Every row belongs to one group in each of 4 separate groupings. Each group adds its own fixed numbers to the row, and there is some noise. The rows also spread widely along 14 directions, which tell nothing about the answers.
In the rows, zero is written as 128.
Some rows, each with its group in each grouping after it:
[ 63 101 152 111 163 142 128 105 203 109 152 127 124 103 171 151 111 143
 151 179  88 136 186 132 147 131]
(3) (2) K970 (1)
[ 97  87 137 119 147 141 157 156 172  72 137 137 156 119  94 131 184  99
 139 133 162 128 125  90 134 154]
(2) (3) K438 (0)
[ 96   6  42 132 109 158 177 159 170 136 147  97 103 168 123 123 125 126
 110 169 140 162 123 155  97 108]
(2) (4) K83 (2)
[138 136 123 126 120 160 163  99  64 120 134 103 194 131 141 175 138 135
  91  83  97 154 126 165 118 123]
(3) (3) K924 (1)
[159 155 111 112 127 152 144 106  86 146 109 126  90 189 129 147 198 115
  32 103 179 169 109 109 143 119]
(0) (1) K83 (0)
[ 96 139 192 125 156 126 130  98 147  94 114  98  93 119 123  71 128  83
  73 148 160 161 128 105 144 150]
(1) (0) K924 (2)
[ 95  95 133 100 151 117 154  95 132 117 124 111  75 150 124 100 154  74
  71 119 168 167 119 129 156 149]
(0) (4) K438 (0)
[150 140 147 161 117 136  90 184 192 154  89  84 152 145 104 177  95 141
 157 190 117 124 123 137 144  97]
(1) (2) K970 (0)
[148  95 105 137 141 120 111 133 175 114 138 117 154 114 124 139 113 101
 191 152 129  65 164 125 118 122]
(3) (1) K438 (0)
[164  73 166 153 151 124 114 136 159 139 103 118  72 176 157 142  60 130
  84 177 135 135 174 114  96 121]
(3) (0) K970 (2)
[120 109 106 114 129 131 149 128 116 126 178 126 124 161 130 108 176  53
 117  78 142 147 142 117 132 151]
(1) (4) K924 (1)
[ 83  89 123 112 145 179 165  79 203 109 106 131 103 103 111 146 149 190
  92 179 130 144 134 128 133 131]
(0) (4) K970 (1)
[ 92 155 192 123 119 139 132 176  95  83 138 151 159 162 151 169 159 115
  99 103  99 136 185 111 132 122]
(3) (3) K438 (1)
[ 86  86 159 111 136 109 117 190 165 102 106 129 103 182 119 173 117 111
 142 152 119 157 130 126 125 121]
(0) (4) K924 (2)
[135 117 120 110 139 112  87 142 206 141 130 153 138 160 103 206 151 130
 183 143 127 105 143  95 148 124]
(0) (0) K924 (2)
[141 110 144 103 172 110 107 112 127 100  59 109 115 132 151 194 133 106
 152 142 169 108 133 126 157 120]
(2) (4) K438 (2)
[120  97  78 113  99 180 195  97 103  96 124 131 175 110 121 170 179 180
  77 119 146 145 137 125 102 127]
(1) (4) K924 (0)
[136 147  85 125 136 157 128  81 133 157 115  99 138 130 119 152 150 142
 128 124 104  96 129 170 146  96]
(1) (1) K924 (2)
[104 179 113  91 118 124  87  90 185 106 160 158 137 104  97 148 140 125
 171 155 121 171 103  89 102 156]
(3) (1) K924 (2)
[132  48 132 130 112  88 127 154 121 123 130 143 147 163  96 178  43 136
 101 133 138 146 146 129  98 141]
(3) (3) K438 (1)
[111  97  85 114 124 134 135 155 135 129 115  56 138 132 153 140 187  71
 148 148 182 161 128 134 186 111]
(1) (2) K970 (1)
[117 126 154 153 119 119  93 180 183 129 123  90 138 134 116 125 123  95
 147 176 141 102 154 127 163 102]
(3) (3) K83 (1)
[ 59 117  85 103 136 120 137 137 177  92 167 120 139 123  85  95 186  72
 195 112 115  93 137 140 140 138]
(0) (0) K83 (2)
[156  81 146 125 168 152 164 114 130  63 126 130 142 107 160 139 131 119
 118 137 160 119 165  96  79 158]
(1) (3) K970 (0)
[ 80 170 165 102 113 142 141 134  77  68 135 158 157 136 128 163 128 146
  89 111  99 178 136 122  98 139]
(3) (1) K83 (1)
[168  91 134 133 138 137 132 152  85 144 133 120 155 193 184 203  92 117
 110 110  98 136 171 149 102 109]
(1) (3) K438 (2)
[143 120  94 104 132 150 137  61 115 159 184 159 110 169 186 164 130 140
  74 112 106 166 175 117  97 135]
(3) (0) K83 (2)
[170 123  61 127 107 137 113 132 134 161 158 132 157 156 139 192 164 120
 166 111 125 106 171 123 130 112]
(3) (2) K970 (1)
[124 125  87 105 115 130 132  78 128 150 100 151 134 134 109 214 143 197
  85 131 136 112 155 134 150 107]
(3) (2) K438 (0)
[139  94 143 121 135 154 143 136 129 103 139 143 168 136 166 179 137 142
 115 153 150 162 162  83 117 137]
(1) (1) K970 (2)
[107 109 118 145  88 127 138 166  92 111  88  76 139 151 116 142  79 128
 117 148 107 150 127 185 105  96]
(2) (4) K970 (2)
[ 91 142 128 125 135 159 114  72 216 165 142 134  45 141 156 121 116 156
  97 183  82 117 194 146 137 107]
(0) (4) K970 (1)
[126 124  95 134 116 173 159 111 162 150 111 124 126 150  54 148 158 175
  85 128 122 144  97 143 126 121]
(0) (2) K970 (1)
[133 110 142 136 127 146 133 126 146 189 172 106 126 185 173 148 142 102
  59 138 125 194 147 118 173 119]
(3) (0) K83 (0)
[107  93 191 132 134 158 179 143 126  79 133 179 157 154  97 159 129 167
  69 115 119 160 149  93  94 156]
(0) (4) K970 (2)
[ 75 114  83  74 127 136 172  86  71  98 137 124 159 123 131 154 208 107
  94  82 160 161 127 137 162 139]
(1) (3) K438 (2)

New rows, each followed by its group in each grouping:
[ 78 134 125  95 169 111 110 128 177  99 131 137 100 138 103 146 155  87
 181 113 106 112 128 136 141 141]
(2) (2) K924 (1)
[160 112 114 124 100 146 132 176  90  93 109  88 178 151 165 180 129 110
 146 152 150 185 123 118  93 114]
(0) (1) K970 (2)
[119 136 150 141 118 113 121 169 107 127 112 119 152 168  60 143 113 106
 104 107 133 139  94 140 149 123]
(2) (1) K83 (1)
[130 185  95 132  64 119  73 165 131 148  85  84 121 151 123 166 126 127
 137 177 128 131 135 148 137  70]
(3) (1) K438 (0)
[165 209 180 104 160 138  82  93 148 101 125 170 107 141 137 179 137 111
 147 112 106 146 124  85  86 162]
(3) (4) K924 (1)
[143 143 171 129 125 138 115  80 159 155 188 150 125 142 169 143  88 129
  61 152 111 199 158  92 108 154]
(3) (3) K924 (0)
[ 76  78 111 120 128 121 141 109 173 108 168 113 180  94 106 133  98 115
 158 145 111 138 136 148 138 144]
(2) (3) K924 (1)
[ 77 136 105 108  93 165 141 130 170 134 136 109  60 163 134 107 192 113
  68 161 144 201 125 114 136 115]
(0) (4) K924 (1)
[184 140 165 156 144 128  96 153 144 170  77 118  85 194  89 165 121 120
  86 128 136 117 118 132 145 111]
(3) (3) K970 (1)
[ 83 146 115 103  87 128 149 122  83 104 122 158  84 164  87 121 178 123
  43  91 151 153 144 116 122 133]
(3) (4) K438 (1)
[120 154 121 134 124 174 142  92 119 147 108 110 159 142 118 178 119 181
 103 121  51 121 135 184 115  97]
(3) (0) K438 (2)
[119 116 122  86 123  74  79 111 165  88 112 169 107 121 130 204  92 142
 162 160 159 103 181  93 105 137]
(0) (3) K924 (1)
[146  91 114 143 142 129 111 155 177 159 137 151 152 166 102 199 112 146
 168 131  96  84 161 134 144 113]
(2) (1) K970 (1)
[160 122 111 142 128 180 165  66 117 145 150  92 131 132 163 104 142 120
  66 132 130 155 149 143 111 122]
(0) (3) K970 (2)
[116 175 127  99 123  89  97  65  86 159 104 118  74 164 144 154 117 103
  91 105 126 139 156 165 167 115]
(0) (4) K970 (2)
[169 118  85 116 131 134 105 150 145 134 109 123 170 144 129 227 154 130
 194 127 130  98 139 130 131 115]
(1) (3) K970 (1)
[130 108 123 126 101  75 109 144 109 107 143 124 129 145 116 128  88  72
 152 114 147 109 177 129 117 139]
(0) (4) K970 (1)
[ 54  75 119  99 146 138 128 144 211 116 129 134  93 144 115 149 139 136
 133 180 119 165 123 124 147 128]
(3) (1) K438 (1)
[ 96 109 142 117 145 119 154 155  91  88 154 124 168 146 130 143 129  86
 149  88  85 145 139 155 119 146]
(3) (1) K970 (0)
[ 97 144  31  92  98 132 121 100 142 131 131 107  63 140 150 115 195 108
 122 153 158 108 163 142 140  92]
(0) (1) K83 (0)
[112 163 177 125 120 121  93 138 158 166 119 133  95 183 144 178 123 136
  78 155 126 169 166 111 180 108]
(0) (2) K970 (1)
[ 93  70 160 110 184 115 162  56 144 117 136 156 120 116  88 125 105 133
  64 104 147 109 149 129 159 167]
(1) (3) K438 (1)
[ 54  78 134  93 160  92 135  94 158 108 177 139 142 118 104 125  94  97
 138 125 116 164 118 144 141 169]
(3) (3) K83 (2)
[127 141 144 107 140 135 116 119 157 111 122 172 136 133 146 205 175 152
 132 129 135  88 190  87 146 125]
(1) (4) K924 (0)
[129 111  86  95  93 102  84 195 121 129 109 133 114 190 170 234 164 104
 169 138 152 139 170 110 141  96]
(3) (4) K438 (1)
[115  33 111 123 135 139 174 154  95 100 130 127  90 189 163 143  96 123
  72 125 114 155 164 153  59 122]
(3) (3) K438 (2)
[ 91 108  68  88 118 129 114 103 157 185 150 124 163 147 145 226 156 154
 145 136 108 152 143 150 201 101]
(1) (1) K924 (1)
[107 107 187 137 157 144 132 151 184 102 142 156 159 140 108 152 147 130
 132 137 110 112 161  88 138 141]
(3) (0) K438 (2)
[143 135 172 146 139 139 109 163 161 116 100 142 111 159 100 142 130 126
 106 148 145  92 156  93 133 119]
(1) (1) K438 (1)
[174 123  96 123 122 150 105 125 150 120 122 120 135 137 180 181 161 124
 153 160 149 108 179  90 105 107]
(3) (0) K438 (2)
[ 51 132 157 125 126 101 129 111 163 121 124  98 144 107  68  99 110 102
 128 134 110 111 131 171 186 127]
(0) (4) K438 (0)
[137  75 101 114 167 110 112 105 180 123 159 108 136 118 142 141  90  75
 185 149 142 131 124 133 121 152]
(2) (3) K83 (1)
[ 98 157 108 103 117  95  80  97 142 162 125 108 122 147 133 185 100 118
 144 132  91 141 141 166 168 109]
(2) (0) K924 (1)
[116 123 141 117 118 142 127 107 144  81 118 138 165  87 149 179 109 166
 126 173 138 139 169 105 110 134]
(2) (3) K970 (1)
[ 61 112 146 140 101 146 145 184 151 115 138 128 191 140  84 172 110 167
 130 136  61 127 151 167 137 111]
(1) (3) K970 (1)
[ 81 171 112  87 110 140 130 117  77  86  98 104 147 127 167 188 174 133
 116 121 127 153 145 147 147 104]
(2) (0) K83 (1)
[ 80  74 175 109 171  86 149 148 117  77 113 168  92 176  92 142 101 104
 121  88 112 108 157 140 114 155]
(0) (4) K970 (2)
[108  74  85  95 147 120 123 129 159 108 169 132 125 137 181 161 152  90
 176 144 138 124 173 117 121 131]
(3) (3) K83 (2)
[106 145 136 123 169 179 150  79 168 115 122  83  94 119 169 105 174 107
 102 146 103 136 138 148 139 118]
(2) (0) K924 (0)
[207 146  87 134 117 146 110 104 126 121  96 131 104 148 117 167 151 139
 118 122 158  84 152 100  75 115]
(3) (0) K924 (1)
[116 159 182 149 116 111 115 179  88  92 122 117 198 139 111 140 125  93
 137 116 131 102 154 122 154 111]
(2) (1) K83 (2)
[125  89 162 124 132 127 154 167  85 108  94 147 111 193 108 183 124 135
  67  98 131 166 130 126 114 136]
(3) (4) K970 (1)
[182 152  86 128 127 136 102 110 147 103  85 121 123 118  85 160 132 140
 161 136 149  70 123 121  77 121]
(3) (0) K83 (1)
[115  92 150 120 137 115 147 178  71  87  83 109 153 155 137 175 148 108
 113 110 160 119 159 131 163 115]
(1) (1) K970 (1)
[142 131 126 118 147 142  98 108 230 158 143 127 124 127 120 155 190  98
 167 160 164 129 135  82 192 137]
(0) (4) K970 (1)
[135 144 136 112 158 142 102 121 186 138 152 145 104 157 143 164 123 114
 154 150  86 175 116 116 101 149]
(3) (1) K970 (0)
[103  99 121 134  99 169 169 151 145 109 130 160 156 143  89 168 186 171
  84 129 143 132 155  97 137 125]
(2) (4) K970 (1)
[104 113 160 127 157 140 150 123 134 131  97 126 105 167  85 138 144 134
  68 113 125 142 120 137 152 133]
(1) (0) K970 (2)
[116  39  95 129  95  97 135 168 141 152 131 115 148 185  82 165  89 121
 110 138 143 160 126 136 132 119]
(0) (0) K438 (2)
[118 170 182 134 128 134 122  87 120 124 131 160 100 153 129 136  73 148
  73 113  70 108 190 145  97 126]
(0) (4) K438 (1)
[123 147 181 123 193 131 117  85 175 143 158 144 111 139 134 129 173  84
 118 100 126 103 164 101 192 147]
(3) (2) K924 (1)
[124 143 111 161  72 141 136 160 125 124 112  79 146 135  83 100 154 111
  84 143 153 124 128 139 136  96]
(2) (3) K924 (0)
[ 49 148 100 114  59 133 128 167 130 140 165 117 158 155 103 154 134 139
 103 142  96 203 126 148 141 109]
(3) (2) K83 (1)
[ 95 110 139 120 108 135 167 107 136  78 180 164 154 110 112 100 141 131
  80 127 145 142 172  82 101 157]
(0) (1) K924 (0)
[149  96  66 134  68 109 122 144 115 154 137 135 142 167  85 167 112 130
 104 126 169 131 140 121 119 115]
(2) (4) K83 (1)
[166 186 171 142 137 134  89 130 157 136 171 114 143 151 132 107 159  46
 147 116 126 152 128  84 131 148]
(3) (0) K924 (2)
[138  47 114 151 129 151 174 119 126 120 160  94 188 117 133 123  69 125
 115 141 115 147 144 156  90 139]
(1) (3) K970 (2)
[173 156 154 157 146 176 131 111 154 160  78  73 104 155 124 139 121 132
  89 153 107 147  98 165 128 106]
(0) (4) K970 (0)
[ 86 154 141 109 154 123 104  86 176 138 143 116 150 113 100 144 114 114
 149 144 104 154  94 153 163 139]
(2) (3) K83 (2)
[134  75 108  88 133 104 125 155  96 128 112 125 161 175 154 237 162 105
 138 116 182 181 113 108 167 128]
(3) (4) K83 (2)
[ 86 176 135  97  94 132 104 156 108 139 126 126 157 169 156 215 179 127
 126 121 106 178 142 129 174 100]
(1) (4) K924 (2)
[ 90 173 139 123 110 138 126 137 156 100 121  94 176  99  81 110 184  94
 143 145 149 140 101 120 176 126]
(0) (1) K438 (0)
[166 155 120 138 127 126 110  54 128 178 127 129 123 141  81 137  95 137
  66 127 148 140 103 134 134 133]
(2) (3) K83 (2)
[ 74 116 103 107 114 102 142 102  90 155 114 115  66 177  88 115 127 100
  54  91 133 141 131 178 162 120]
(1) (4) K438 (1)
[118 124  93 100 148 130 155  56  89 102 121 175  83 141 120 153 110 174
  76  95 101  89 166 155  70 132]
(3) (1) K83 (0)
[136 159 109 152  93 181 148 102 117 117 158 134 115 134 134  98 115 154
  80 135  79 127 176 138  55 116]
(3) (1) K970 (1)
[ 43 133 108 121  71 131 131 170 161  80 139 108 124 113 102 103 154 123
 126 169 134 147 158 121 120 112]
(3) (2) K924 (1)
[101 120 126 102 155 135 105 144 174 155 145 135 119 176 151 181 154 107
 148 143 105 152 138 123 165 118]
(1) (1) K438 (2)
[129 119 165 110 153 133 142 101 100 149 150 132 145 178 147 184 120 113
  68  85 105 195 122 140 148 144]
(0) (3) K924 (1)
[ 99 129  91 111 119 160 158 108 134 132 177 145 134 160 102 130 168 128
  98 101  97 172 115 131 100 141]
(3) (0) K83 (2)
[ 46 134 189  89 168 128 142 107 144  68 110 124 141  97 128 143 120 133
 103 159 133 186 103 126 156 154]
(1) (1) K83 (0)
[155 115 110 132 126 138 109 129 180  90 156 107 147 104 141 126  97  95
 194 167 120 141 142 105  58 153]
(3) (0) K970 (1)
[ 75 116 114 115 134 126 132 182 127 109 123  74 155 150 128 147 114  87
 172 136  84 158  98 191 135 112]
(1) (1) K83 (0)
[ 85  84  98 124 118 140 171 128 160 130 203 151 172 141  93 126 179 114
 124  91 119 116 170 113 152 140]
(0) (2) K924 (1)
[112  79  48 105 110 131 135 125 135 153 147 117  82 185 140 159 143 119
 113 120 111 153 147 153 108 112]
(3) (0) K924 (1)
[122 102 120 115 103 164 169 108 126 110 174 171 152 147 124 159 137 164
  50 126 143 185 148  88  84 150]
(0) (3) K83 (1)
[131 160 145 116 118  79  62 159 143 143 103 142 149 150 105 208 146 114
 172 133 149 101 155 104 200 112]
(3) (1) K970 (1)
[ 94 142 169 153 125 126 112 141 163 128  75  84  87 140  87 106 113 129
  89 158 112  93 147 160 158  91]
(3) (0) K924 (1)
[103  77 147 108 136  88 118 144 141 118 156 115 111 160 142 124 116  51
 114 132 165 185 142  99 150 157]
(3) (0) K438 (1)
[164  99 141 140 164 134 115 101 168 155 141  83 177 115 150 168  83 107
 166 150 119 153 125 139 153 138]
(3) (2) K970 (1)
[ 64 149 144 122  97 103 112 160 162 108 179  98 179 122  87  86 163  39
 163 122 136 154 132 111 181 145]
(0) (0) K438 (1)
[141 102  87 136 110 130  99 170 145 185 127  55 139 181 151 162 109  89
 147 173 126 187  94 165 156  87]
(3) (1) K83 (2)
[104 157 142 129 125 165 161  81 115  79 122 104 103  92 149  71 156 122
  58 147 146 132 168 127 106 133]
(1) (3) K970 (0)
